All groups share one centre, and each spreads out both ways along 9 directions, with some noise.
Known rows, each followed by its group:
[ 21  15  -6  -4  -2   8  -9  21  12  -9 -10 -12  10  -8   5]  naz
[ -1  -9  -5   9   0 -11 -35 -21   0 -25 -13  -3  -5   1   3]  movoz
[  2   0  19 -11 -12 -12  34 -21  -4   1  16  -4 -19  -3  -9]  naz
[-22 -23  -4  11  -2   0 -16 -18  -7   8 -24  13  -6   1  -9]  musot
[  7   7 -11  -3 -27  -7  -3  -2  11 -13   2 -15   4 -15  -2]  puz
[ -7   4   9  19  14  -1 -37 -32   1 -26   4  11  -9  15  -7]  bukit
[  8 -11 -17   0  10  -6   5  19  18   9 -13  -1  16   4   2]  bukit
[10  7  7  8  6 25 22 -9 -5 -7 12 -5 -3  6 29]  movoz
[ 12   8   5  -8   0 -18   8  14   9   8   2  -9  11  -4   3]  musot
[ 20  -7   4 -11  13  -8   6   6 -12 -10  25 -17 -15   3   8]  kevun
[  1   4  15  -2 -19 -16  -8 -10  -5  -2 -25 -11  -2 -10  14]  Desof
[  1  -9   3   3   5 -24  -7 -10   8  -6   3  -5  -4  10  -5]  kevun
[ -2  13   7   8   8  29 -14  21 -11  -7  -7  -8  -2  11  15]  bukit
[ 10  22  12   1  14  -4 -24  -9   1 -27   8   7   0   7  -1]  puz
[  0 -13 -26  -2 -28 -15   2   2  12  -3 -11 -12   9  -9   1]  puz
[-13   2  -8  10 -13   0 -35 -10  -1  -5  12  -2   9  -8   1]  naz
[ 14  20   0  -4   7  16  15   8  16  -7 -10  15   7   1  -9]  kevun
[  8   5 -10  -8 -11   3  22  14  12   7 -15   3  11 -10  -4]  musot
[  4  22   6 -15  -2  -9  15  -6   1 -14  18  20   3   1 -17]  musot
[  4  31  17  -3   0   7 -15  -9  -4 -20  32   4  -7   1 -15]  movoz
[-25 -17  -8   7  -7  -3  21   2  -8   7  16  -8  -8  26  -1]  Desof
[  6   0  -5  11   6  12 -25   6   4  -5  -2 -12   8  -1  15]  musot
[  5  -1 -25  -1   0  20 -10  15   9  -9  -8   6   2  -6 -18]  kevun
[10 -9 -7  2 18 -5 -2 -2 10 -1 17 -4 -1  5 -5]  kevun
[  5  -6 -16  -4 -14  -4 -20 -11   0  -4   3   0   7 -25   3]  bukit
[  6   6  15  -4  11  -4   9   1 -15   8   5   1  13   0  47]  Desof
[  3  25  22   3  -1  18   3 -22   1 -18  -5  15 -12  -1 -10]  movoz
[ 18 -25  15   2  19 -16  -4 -19  -5   6  -6 -17 -17  -8  18]  kevun
[  7   7 -11  -3   7   3  -1  11   9 -11  38  -6   0   9 -12]  Desof
[  1  18  15   4  -4 -10 -16   3  -4   6  -4  -9  25  -6  43]  naz
[ 11  27  10   3 -10   3 -18  -3  11 -19 -12  -4  -2  -6 -14]  naz
[ 18  37  10 -12  -2 -14   3  13  13 -23  30 -10   3   7 -14]  puz
[ 20   1  -1 -15 -15 -25   7  21  10   7   2 -25   2 -16  -6]  Desof
[  2  -4  -9 -12 -14 -11 -13  13  -1   8 -11  -2   4 -20 -16]  movoz
[ -2 -16  -4  -9  -8 -17  13 -12 -13 -11 -18   4 -10   1   9]  musot
[ -1 -21 -10   0  -1  -2  -1 -11  -8  -7  -8  -1  -9  -1   4]  movoz
[ -6 -11  -7   3 -15   0   9   3   3  12 -12 -10  -1  -7  -2]  puz
[-20  23  27  13  12  -5 -41  -2 -16 -13  -6   3  -1  26   3]  puz
[ -7 -18   5   9  16 -28 -11 -22  -4 -19 -17   3 -15  29  -2]  musot
[  1  23  11  -7  -1 -14  17  -2   7 -10   4  16   9  11  -6]  Desof
[ -1  -6  20  -1   8 -23  19  -4 -11  11  -5  -6  -2  13  29]  kevun
[  1   4   7  -3  -9   3   8   0  -4   4 -20   1  -2  -4   4]  bukit
[  0   5  -9  -3 -10  -7  17   5  20  12 -15  13  23  -8  -2]  naz
[  9  -3   1   9  -9 -10   6  -3  16  -8 -17 -20  -1   7  14]  movoz
[  8 -20 -18  -4  26   3  19  15  -1   4   5   7   1  16   7]  naz
[-10  15 -20 -10 -15  -2   2  29  -6 -11  29  -3  14  12  -2]  kevun
[-3 11  2  1 -4 18  1 15  2 13 20 -3  5 -5 -8]  movoz
[  8  -2 -18 -14 -13 -20 -11  19   1   4  11 -11  16 -19   3]  Desof
[ -3   4  16  -2   2   0  -2  -3 -22  14  30  -6   2  -7  24]  Desof
[  6  13  -8   4   5  37   6  -3  14 -10   7  16  -1  -5 -24]  naz
[-17 -23  11  19  -7  -6   8  -6   0  24 -25 -23  -6  10  18]  movoz
[ -7  -9  -8  11 -17  25 -20  -4  -8   4  -4 -15  -6 -16  10]  musot
[-23 -22  -7  21   4  -9 -18  -3   9  15 -23   0   4  16 -10]  movoz
[-24 -20  -3  12 -17   5   5 -11 -12  17  -3 -13  -5   0  15]  puz
[-10 -16   2   0   4 -13   7  -8  -5  12 -16  10   2   2   6]  musot
[ 21  19   1  -4   3 -20 -32  -3  10 -30   8  -6   7  -1  -3]  musot
[ -1 -17  -1  -3 -14  -6  22   4   3  27 -22  -9   4 -13   6]  bukit
[ -1  25   3  18  17  31 -16  21  18 -16 -13   1   2  30 -16]  bukit
[  0 -11 -10   2  -1   0   2  -6   3  10   7   3   8 -11   5]  bukit
[-10  -2   4   7   3  -6  -6  -9  -3  -1  11  -1  -1  12   2]  kevun
[  6 -10 -18  -9 -14 -24   2  15   7   7  -2 -16   8 -12   1]  naz
[ -6  11  -2  -2 -18 -13  30  -2  14  -5   2  -1   4  13  -6]  puz
[  1  -4  21  14   8 -17 -14 -26  11   3  23 -16  -6   4   0]  kevun
[-26  14   6  10   6  12  -1 -18 -11  -2   1  35  15  15  16]  Desof
[  7  33  -9  -3  -1 -16 -13  22  23 -15  16   3  31   9  -1]  naz
[ -2 -18   9  -6 -10 -33   1  -8 -13   3 -13 -16 -12   0   5]  musot
[  2   2  -5  -1  -7   3  25  -6  13  -3  15   0  -1   3 -13]  puz
[ -7 -13  -4  -4 -19   7  -9  -9 -18   8 -28   1  -2 -24  18]  bukit
[ 11  11   7  -9   9 -22  11   9   5  -5  13  -5   5   8   4]  musot
[ 10  20  23   7  -4 -17  -7 -15  12 -17 -25  -8   1   8   9]  movoz
[  4 -14 -19  -1  -5   0  -3   7  16   4  -4  -4  -6  -9 -29]  puz
[  2  15   1  14  30  18 -26   9   6 -25  -4   9  -2  30  -7]  naz
[ 11  23   5  -6 -17 -11  -1  -7  19 -25   9  -7  -4  -1 -24]  puz
[-25 -17 -12  11   1  20  -7 -16 -10   6  15  15  -8   2 -12]  bukit
[-26  11   7  14 -18   5  15 -21  -7 -26  -4   3  -7  36  13]  Desof
[  7 -22   2  -7   8   5  28 -19  -7  -5  -7   8 -26   0 -12]  naz
[ 11   5  -4  -8 -26  -9  27  -9   4  -9   6 -14  12  -9  36]  puz
[-11  -5  -6   9   5   8  -7   2  10  11 -24  16  10   1 -10]  movoz
[-12  -5   0   6  11  -2 -17  -9 -20 -10  14   6   2  15  22]  kevun
[ 4 12 11  3 -5 22  9  2  3  9  7 -9 -2 -9  2]  kevun
[ 5 17 15 -2 13 -7 31  1  7 -9  0 14  5 24 11]  Desof
[  3  12 -10  -7 -21   1  12  25  15   0  11 -16  -4  -3 -34]  bukit
[ -2  -9   3   5  14 -17   9  -9   9   4  20  -1  -1  16  -3]  bukit
[  5  -4 -27   0  -9  12 -15  20  19  11 -10   1  16 -22 -19]  Desof

New rows, each followed by its group:
[  7  -8  15  -9  -7  -5  25 -18  -9  -3   7  -9 -33  -6 -13]  naz
[ 10  24  12   0  -3   7 -11  24  13  27  20 -19  19 -21  -1]  musot
[  0   6 -14   8   4  30 -25   9   7   2  -9  12  19 -15   4]  movoz
[-14  -7  22   4   9 -20  -7  -6 -19   2  -5  -6 -10  19  14]  puz
[ 22  33  20 -15   3   8  13  -5   0 -14  -9  20   2 -14   0]  movoz
[  0   4   6 -11 -10 -19 -18 -10 -11  -4  12   1   0 -18  -3]  musot
[ -8   0  -1   8   7  -5  -2  29   3  15 -11 -15  10  20  12]  naz
[ 14   5  19  -4  25 -15 -13 -10  -4  -1   1  13   0  -4   4]  Desof
[-15  24   6   5 -14   4  20   2   0  -5  14   0  15  21  22]  puz
[ -2  -9 -12   8  19 -28 -10  -5  19  -5  36  -1  12  21  -9]  kevun
[-21 -16  -2   2  -4 -21  -2 -18  -3  -2  17   3 -10  12 -18]  naz
[  0   5   4  -5  15  15 -15  -9 -20  -1  -9  31   7 -13  15]  movoz
[ 10  -5  -9   2   4  14 -19   7  -4  -6   4 -13   1 -10  14]  naz
[ -8  -1   5   2 -25  -3   1 -10   5  18 -24  -4   7 -22   6]  naz
[  2  -5   2   2   4  -4  -3 -15 -10 -11  26  -6  -6   5  16]  puz
[ -9 -17  -8   0 -18  -7 -19   1   3  16  -1 -17 -12 -19 -29]  Desof
[ 14  10  11   4 -14  23   5  -2  16   9 -19 -13 -11 -25 -16]  kevun
[  4  -7  12   3   5  12  12   7  -7  13 -15 -12  -9   0  17]  naz
[ -4  -5  -5  -1 -20  -5 -22 -29  -6  -2   8   4   9 -30  16]  naz
[ 12   2 -11   0   4  -5 -22   3  -4 -28  33 -18  -2   9  14]  Desof
[-17   3  22   8 -17 -17 -16  -8  -9   6   6 -23 -10   4   0]  naz
[-20  -7  10  15   0 -21  -1   5   9  17   9 -24  -1  25  -5]  movoz
[ 9  9 19 -8 18 -5 -4 -1 -9  9 26  7  2 -8  7]  Desof
[-11  23 -14  10  -3   1 -15   2  24  -5   7  24  33   3  -9]  naz
[ -8   0  21  14  13 -13  13  -2   1  12   4 -14   3  25  21]  movoz
[  8 -27 -28  -3 -21  12  16   0  10  13  15 -19  -3 -27  -1]  puz
[ 20  13  -4  -3   6  13 -16  11  13   2  -4   2  14 -23   2]  Desof
[-10  -3 -19   6  -6  13  21   3  13   4  -3  14  15   9   2]  puz
[ 18   6   0  -2  15 -23   0   9  12 -21   2 -14   1  22   6]  musot
[ 14   5  21   0  22   9   3  -6 -21  -8  10  -6  -9   6  35]  naz
[  1 -22   6 -11 -11 -27   6 -28 -20   2  11 -10 -12 -15  21]  naz
[ 18  -3  -3   2  19  17  -5  13  -5  -2 -14  -3   5  -1  28]  naz
[ -7 -24  -2  -2   0  -2  29  -2  -8  15 -12  -5  -8   6  10]  movoz
[ 18 -15  -7  -9   9 -12  -4 -12  -9 -14  -2   0  -5 -10  19]  naz
[-20   3 -26   8  -7  -5 -22   5  12 -11  -8  19  20  12 -13]  kevun
[ -9 -24 -12   1  -2 -31   9  -9   9  -5 -15   4  -7  15 -23]  puz
[-19  21  20   9  14  -2 -13  14 -12   0   4   5  10  33  12]  puz
[  6 -24  -8 -12 -10 -24  20  -9  -7  13  -3  -6   1 -18  19]  naz
[  7   0  19   8   6 -32 -14  -5   0   0 -24 -18  11  11  39]  movoz
[ 14  18   0  -5 -26  -3 -15  10   9  -1  -7 -19  11 -25   7]  naz
[  1   4   5  -8 -12 -18  18  -5   1   7  18  -4   7  -8  12]  naz
[ -6  18  19   6  27  -2  -7  -2  -1 -12   5  20   0  28 -10]  puz
[-11  17   1  13  -6  12 -23  22  14  -4   5 -18  -1  15 -27]  naz
[-27   5  18  12  -7 -29  -3  -3   1   6   1  -9  -5  28 -14]  naz
[ -4  14  21   7  15 -12   5  -4   2  -7 -14   8   3  26   7]  naz
[  7  -8   6   9  17   5   0  -9   9   5 -35   8  -4   3  -1]  Desof
[ 23  25 -13  -7 -15  15  13  13  31  -9  -1  -1  18 -20  -7]  puz
[  2  27   1  -3 -10 -35  -4  15  23  -3  -5  -2  31   9   1]  naz
[ -7   2   4  16  -2  -6 -19 -14  17 -12 -23   0  -1  10 -12]  movoz
[-23  -7  12  12  -3 -14 -11 -10 -10  11  -4  -3   1  12  11]  naz
[  7   9   5  -3  22  -4  11  -6   1 -20 -23  30   5  20   6]  kevun
[ -2   3  11   4  -9  -5  16 -12  12  15  27 -12  -8  -1 -15]  bukit
[ 11   3   7  -3  18 -14 -10   3  -6  -9 -13   5  10   6  28]  puz
[  5  -6   0  -7 -16 -30  22 -14  11 -10 -12  -8  -9   2 -10]  puz
[  5 -24 -14 -15   2 -16  13  12 -16   8  14  -9  -2  -5  16]  movoz
[ 16  21   6 -19 -19 -17  -4   3   0  -9  10  -7   6 -23   1]  musot
[  6  -1  -2  -5 -10  -8   0  20   9  20  -4 -15  14 -18   2]  musot
[  3   1 -15 -10 -19 -26   5  14   6  -8   5 -11  12   0   1]  Desof
[ -3 -10 -14   6 -11   3 -13  12   6  15  -1 -17  11 -14   8]  kevun
[ -2  -9  23  -3 -21  -8  19 -26 -16  20 -13  -9  -9 -24  28]  naz
[ -7   0   2   3   8   9   0   3 -11  -3  -7   6  -3  10  10]  bukit
[ 14   4   5  -9  -6 -13  17  28   4   7  -2 -29  -4   4  -2]  naz
[-11 -13  13   1 -19 -13   8 -11 -10  24 -23 -13  -2 -12  18]  naz
[-18   4  14  10   6  -8  11  -9  -4   0 -17  13   2  26   8]  puz
[ 20  -2  -8  -3  17  -9 -13   4  19  -7  -7   6   1  -4 -23]  Desof
[ 12  -4 -10  -5   2 -30   1  15  10   3  25 -19  17   4  16]  kevun
[ -8  -1   8   4  -4  -1  13   2   7  12 -22   1  -5   4 -17]  puz
[ 20   0  24 -19  -7 -17  26   5 -16   4 -19 -22 -18  -7  20]  kevun
[  5   0 -12   1  -3   2 -20 -11   2  -9   1   8  14 -17  13]  naz
[ 18  12  12 -10  -4 -25   5  -6   5  -9  15 -13   2  -5   7]  bukit
[ 18  13   0   3  25  27   9  17  12 -11 -18  10   0  13  -2]  naz
[ -6 -12 -19  -2 -29 -23  18  -4  21  -4 -18  -7  -2   2 -25]  puz
[-12   8  -9   9 -12  -5 -22  16  13   1   3 -14   9   5 -16]  naz
[-12  10 -16   8 -22  23 -40   4  -7  -9  11  -8   8 -15   2]  kevun
[  1  -3   1   3   4  28  12 -16  -2  -4   5  10 -19  -3 -17]  naz
[  7   6   2   2 -16  -3  -2  10  12   5   1 -24  -2 -11  -9]  bukit
[ -8  -4 -19  13   2 -18 -10  19  29   3   6 -13  14  20 -20]  movoz
[ 23 -14   2 -19  31 -36  19  -3  -4 -23 -12  10 -11  20   3]  kevun
[ 15   9   5 -12  10  -6 -35   3   2  15  26   7   7 -34 -21]  Desof
[ 16  -7  -5   0  13  -7 -13  -5   1  -8 -12   3   1  -4  12]  kevun
[  3  -7 -20   0 -16   1 -17  14   8  -1 -37  -6   7 -15  -6]  bukit
[-11  -6   1   7   0   6 -17 -18  -8 -14 -14   7 -17   4 -14]  kevun
[-24   7  15  13  -5 -15  -1  22  -2  25   2 -22  13  22  13]  naz
[-16  29  12   4 -28   8   6   5   4   1  -8  -1   7   1  -7]  kevun
[ -5 -26 -13  -2   6 -20   8 -20 -15 -33  -7   5 -20  27   8]  musot
[  3 -19   0  -1   0 -28 -10 -18 -11 -22 -23 -11 -16  11  15]  musot
[  2  10  -1  10   5  16 -25  24   0 -12 -10 -19  -3  15   4]  bukit
[  8  15 -11  -5  -9  -9 -14  18   4 -11   2  -9  21  -1  22]  puz
[ -7   1  19   1  14  -8 -25 -22 -17   4   2  15   0  -6   9]  Desof
[ -2 -13   2  10   1   1  15  16  11  28 -10 -22   3   6   5]  bukit
[  5  -7  13  -6  21 -25  31  -6   0  -7 -26  15 -11  23  -2]  kevun
[  5 -20  -8   2  20   9  -3  -3  -7 -16   3   0 -29  15 -18]  naz
[ 11  -6   2  -8  14 -16  -5   3 -20 -11  20  -9   2   8  34]  kevun
[ -7  -3   4  11  12   6  -3  12   6  -2 -20  -5 -14  24 -23]  naz
[ 13 -22 -24  -6  12   8  14  22  -1   6  11  -6   0   0   8]  naz
[ -2  11  12  17  20  27   3 -19  18   3   3  19  -1   8 -12]  kevun
[  3   3   2   7  24  -3 -12   8  -5 -15  11  -6  -1  28  13]  bukit
[ 28  14 -10  -8 -10  21  -2   6  10 -11   3  -4   5 -28   5]  naz
[ 11   3   3  -4   2   3  17 -17  -4 -23  -6   7 -12   3   8]  movoz
[ 23  -8 -12  -7  26  21  21  14   3 -11   3   4 -13   6  -4]  naz
[  0  -9  16   0  18 -16  18  -9  -8  -2  12  -4 -15  24   5]  Desof
[ 28  -6   4 -16  15 -22  14  -5  -9  -9  -7   1   6  -6  40]  naz
[  4  13   6  -2  -1  -9  10  20   0  18   0 -11  28  -1  38]  naz
[-21  -1 -32   0 -19   1  -6  33  -2  14  11  -6  29   1  13]  kevun
[ -4  -4  14   8  -6  -4  -4 -35  -1   5  -3   8  -3 -14   5]  bukit
